The groups are shells around one centre, one inside the other: the same stretched ball of 5 dimensions in 8 sizes.
Known rows, each followed by its group:
[-0.14  1.59  2.31 -1.53 -5.99 -5.33  4.47 -1.81  3.30 -1.16 -0.55]  K
[1.56 0.87 1.93 3.84 2.88 1.41 0.17 4.70 2.34 3.21 0.90]  Y
[-0.26  4.47  2.01 -0.43 -1.11  1.01  2.96 -2.11  0.06  4.55  2.02]  J
[ 1.16 -0.03 -2.15 -6.73  0.40 -0.47 -1.27 -3.19 -3.88 -1.30 -0.37]  Z
[ 0.30  0.64 -0.03 -4.63 -3.79 -5.16  1.70 -3.35 -1.30 -2.72  1.02]  F
[ 2.54  0.54 -0.41 -3.14 -3.99 -3.79  2.32 -2.12  0.93 -1.27 -0.25]  P
[-2.56  2.49  2.89  1.79  5.14  3.39 -0.96  2.76 -1.19  4.24  1.99]  J
[ 0.07  2.82  3.44  2.60 -2.55 -1.60  3.94  1.17  4.05  2.80  0.70]  J
[ 1.32  2.00 -0.56 -3.28 -0.40 -0.57  0.63 -2.57 -2.46  1.19  1.94]  P
[ 0.60  0.81  1.54  2.37  5.20  4.48 -1.25  4.61  1.21  4.20 -0.66]  J
[ 4.48  1.29 -0.92 -1.13 -2.05 -1.02  1.95 -0.88  1.04  1.57  0.61]  K
[-1.89  4.47  3.95  3.88  3.99  5.12  1.24  2.76  1.25  7.46  1.69]  Z
[-0.28  2.65  1.55  1.23  4.86  4.78 -0.77  2.08 -0.97  5.34  1.33]  S
[-2.40  2.69  2.79  1.27  4.13  2.83 -0.40  1.96 -1.09  3.99  1.95]  F
[-2.88  4.39  3.63 -1.44 -3.54 -1.19  4.35 -2.91  1.51  2.76  0.43]  Y
[ 2.39  2.14  0.13 -3.46 -6.86 -5.25  4.50 -4.35  1.35 -0.78  0.69]  Z
[ 2.25  2.63  0.86  0.53 -0.94 -0.07  2.21 -0.24  0.95  3.15  1.71]  P
[-0.11  2.20  2.74  1.47 -1.23 -0.85  2.67  1.16  2.79  2.34  0.33]  X
[ 0.12  2.39  1.07  0.29  4.23  4.61 -0.65  1.51 -0.85  4.89  0.60]  S
[-0.43  2.47  0.39 -3.72 -1.20 -1.36  1.22 -3.29 -2.45  0.77  1.92]  P
[-2.12  3.97  3.05  1.00  2.66  3.91  1.15  0.70  0.14  5.67  0.98]  F
[-1.54  0.27  1.82 -1.19  0.64 -1.47  0.11  1.12  0.17 -0.55 -0.21]  F
[-0.63  0.88  2.35  0.51 -1.59 -4.01  1.74  0.98  1.19 -0.79  1.65]  Z
[ 4.30  0.98 -0.86  1.57  3.49  2.37 -0.96  2.53 -0.68  3.55  2.28]  K
[-2.85  3.58  3.59  0.43  0.06  0.49  2.24 -0.16  0.69  3.35  1.24]  X
[ 2.12 -0.47  0.28 -0.22 -0.24 -2.22  0.39  1.71  1.11 -0.66  0.18]  S
[-0.18  2.13  2.62  0.33 -3.41 -3.27  3.51 -0.32  2.63  0.72  0.71]  S
[ 2.08  0.49 -0.31  0.67  6.04  5.13 -2.43  3.48 -0.95  4.01 -0.04]  F
[-0.55  0.70  0.93 -1.59  2.14  1.31 -0.53  0.95 -0.44  1.28 -0.72]  X
[ 3.11 -2.21 -2.18 -3.52  0.72 -3.12 -1.92  0.44 -2.17 -3.33  0.51]  Z
[ 1.95  2.28  0.39  1.78  4.55  3.65 -0.94  2.18 -1.52  4.89  2.91]  K
[-1.06  1.30  2.45  0.12 -0.92 -2.23  1.68  0.83  1.33  0.35  0.64]  X
[-2.52  1.75  3.22 -0.02  0.23  0.12  1.52  1.17  1.86  1.69 -1.00]  J
[-3.47  1.93  2.43 -1.63  2.68  1.53 -0.37  0.26 -1.52  1.88  0.33]  Y
[ 0.43  1.36  1.04 -1.82 -3.02 -4.13  2.22 -1.60  0.10 -0.86  1.64]  S
[ 0.07  2.96  0.95 -3.25 -3.13 -1.17  2.97 -3.46  0.08  1.59  0.22]  P
[ 1.61  1.96  1.52  3.89  5.49  5.01 -0.83  4.62  0.86  5.89  1.32]  Y
[ 4.14  0.95 -1.13 -1.99 -2.26 -1.62  1.70 -1.31  0.54  0.69  0.45]  Y
[-1.98  4.66  3.41  2.20  3.15  4.64  1.38  1.11  0.25  6.90  1.78]  K
[-1.09  1.73  2.89  2.13  2.05  0.91  0.67  2.84  1.42  2.77  0.79]  X

New rows, each followed by its group:
[ 2.97  0.73 -0.04 -0.59 -0.59  0.00  1.20  0.66  1.65  1.55 -0.67]  F
[-1.27  2.25  2.63  1.95  3.00  1.57  0.15  2.40 -0.01  3.39  1.94]  S
[ 3.18 -1.77 -2.43 -3.93  1.35 -1.63 -2.08  0.08 -2.52 -2.30  0.16]  Y
[ 3.62  0.49 -1.23 -2.15 -0.26  0.19  0.47 -0.39  0.09  1.11 -0.41]  F
[ 0.74  1.21 -0.87 -5.55 -1.99 -1.91  0.88 -3.84 -2.31 -0.76  0.28]  P
[-2.16  2.14  2.95 -0.29 -1.68 -3.27  2.19 -0.42  0.38  0.15  1.97]  J
[-2.62  3.08  4.24  0.95 -3.38 -3.65  4.01 -0.42  2.45  1.05  1.56]  K
[-3.26  2.30  2.88 -3.03 -3.19 -2.96  2.87 -2.45  0.67 -0.35 -0.39]  Y
[-0.46  0.58  0.71 -4.59 -5.33 -6.75  2.62 -3.55 -0.31 -3.66  0.65]  K
[-2.06  4.27  2.29 -1.35  0.84  2.49  1.66 -1.85 -1.09  4.59  1.30]  Y
[ 1.09  2.03 -0.46 -3.87 -0.78  0.00  0.94 -2.87 -1.81  1.38  0.68]  S
[ 0.95 -1.76 -0.99 -2.80  3.03 -0.81 -2.69  1.61 -2.32 -1.96 -0.04]  K
[ 0.41 -0.03 -0.17 -2.13  1.56 -1.88 -1.21  0.21 -2.65 -1.07  2.11]  K
[ 3.62 -1.61 -2.73 -2.59  5.16  2.37 -3.82  2.00 -3.17  0.24  0.07]  J
[ 0.30  0.29 -0.06 -1.84  3.94  2.73 -1.85  1.37 -1.62  1.71 -0.52]  S
[-1.88  4.13  2.26 -3.71 -5.30 -3.11  4.53 -5.16  0.11  1.13  1.08]  J
[-1.96  2.04  1.84 -1.96  1.15  1.37  0.56 -0.41 -0.45  2.09 -0.46]  S
[0.69 1.68 2.29 3.61 2.47 0.71 0.50 3.67 1.31 3.25 2.27]  J
[ 0.18  0.50  1.68  0.40 -0.52 -2.64  1.05  1.49  1.11 -0.29  1.00]  P
[ 0.22  0.56  0.26 -2.21  0.18 -2.41 -0.13 -0.55 -1.96 -0.85  1.98]  F
[ 4.29 -0.72 -1.20 -0.73  0.17 -0.95 -0.04  1.51  0.88  0.01 -0.24]  F
[ 0.12  1.19  1.16 -2.69 -4.93 -6.14  3.02 -2.59  0.41 -2.27  1.48]  J
[ 0.68 -0.65  0.01 -1.60  2.85  1.02 -1.55  1.98 -0.50  0.22 -1.10]  F
[ 2.47  2.12  0.41 -0.78 -2.17 -1.09  2.47 -1.07  1.13  1.96  0.88]  S
[-2.16  3.15  4.13  3.23  2.50  3.11  1.54  3.06  2.53  5.22  0.18]  J
[ 1.86 -0.71 -1.09 -3.60 -0.79 -3.12 -0.33 -0.92 -1.54 -2.28  0.55]  S
[-0.92  0.84  2.23 -0.50 -1.22 -2.09  1.66  0.81  1.86 -0.07 -0.56]  P
[ 1.40  0.46  0.90  1.68  3.96  2.73 -1.02  3.79  0.79  2.94 -0.03]  X
[ 2.28 -0.76 -0.22 -1.67 -1.50 -3.28  0.65  0.55  0.86 -1.77 -0.25]  P
[ 3.58  0.01 -2.10 -3.76 -0.89 -2.24 -0.12 -1.84 -2.15 -1.03  1.32]  F
[-1.62  3.86  3.50 -0.93 -5.72 -3.45  5.45 -2.84  3.01  1.57  0.30]  J
[ 1.68  2.50  1.77  0.38 -3.85 -2.29  3.99 -0.75  3.10  1.89  0.45]  Y
[ 3.36  0.95 -1.03 -0.47  2.54  1.72 -0.83  0.92 -1.41  2.54  1.66]  S
[ 1.47  0.16  0.40 -0.31  2.43  2.26 -0.51  2.37  1.12  2.05 -1.62]  K
[ 0.90  2.80  1.63  0.18 -0.37  1.81  2.28  0.07  1.98  4.02 -0.44]  J
[-2.52  2.11  2.08 -0.52  4.60  3.74 -1.12  1.42 -1.60  3.57  0.45]  F
[-0.81  0.34  1.24 -0.72  3.00  1.35 -1.01  2.04 -0.34  1.18 -0.51]  S
[ 0.87  1.58  2.10  2.61  0.74 -0.71  1.24  2.57  1.60  2.25  1.95]  F
[-2.16  2.75  3.11 -1.10 -3.73 -3.87  3.56 -1.84  1.23  0.19  1.27]  P
[-0.55  2.06  1.58 -1.95 -3.24 -4.19  2.59 -2.22 -0.25 -0.54  2.08]  F
[ 4.43 -0.75 -3.26 -3.29  3.74  1.81 -2.93  0.25 -3.69  0.61  1.00]  K
[-3.02  2.05  3.74  2.10  3.59  2.40  0.08  3.27  1.00  3.45  0.30]  J
[-0.60  2.71  1.90  0.75  1.86  0.74  0.58  0.63 -1.03  3.13  2.83]  F
[-0.43  2.20  0.12 -4.05  0.60  1.42  0.32 -2.52 -2.19  1.93  0.07]  F
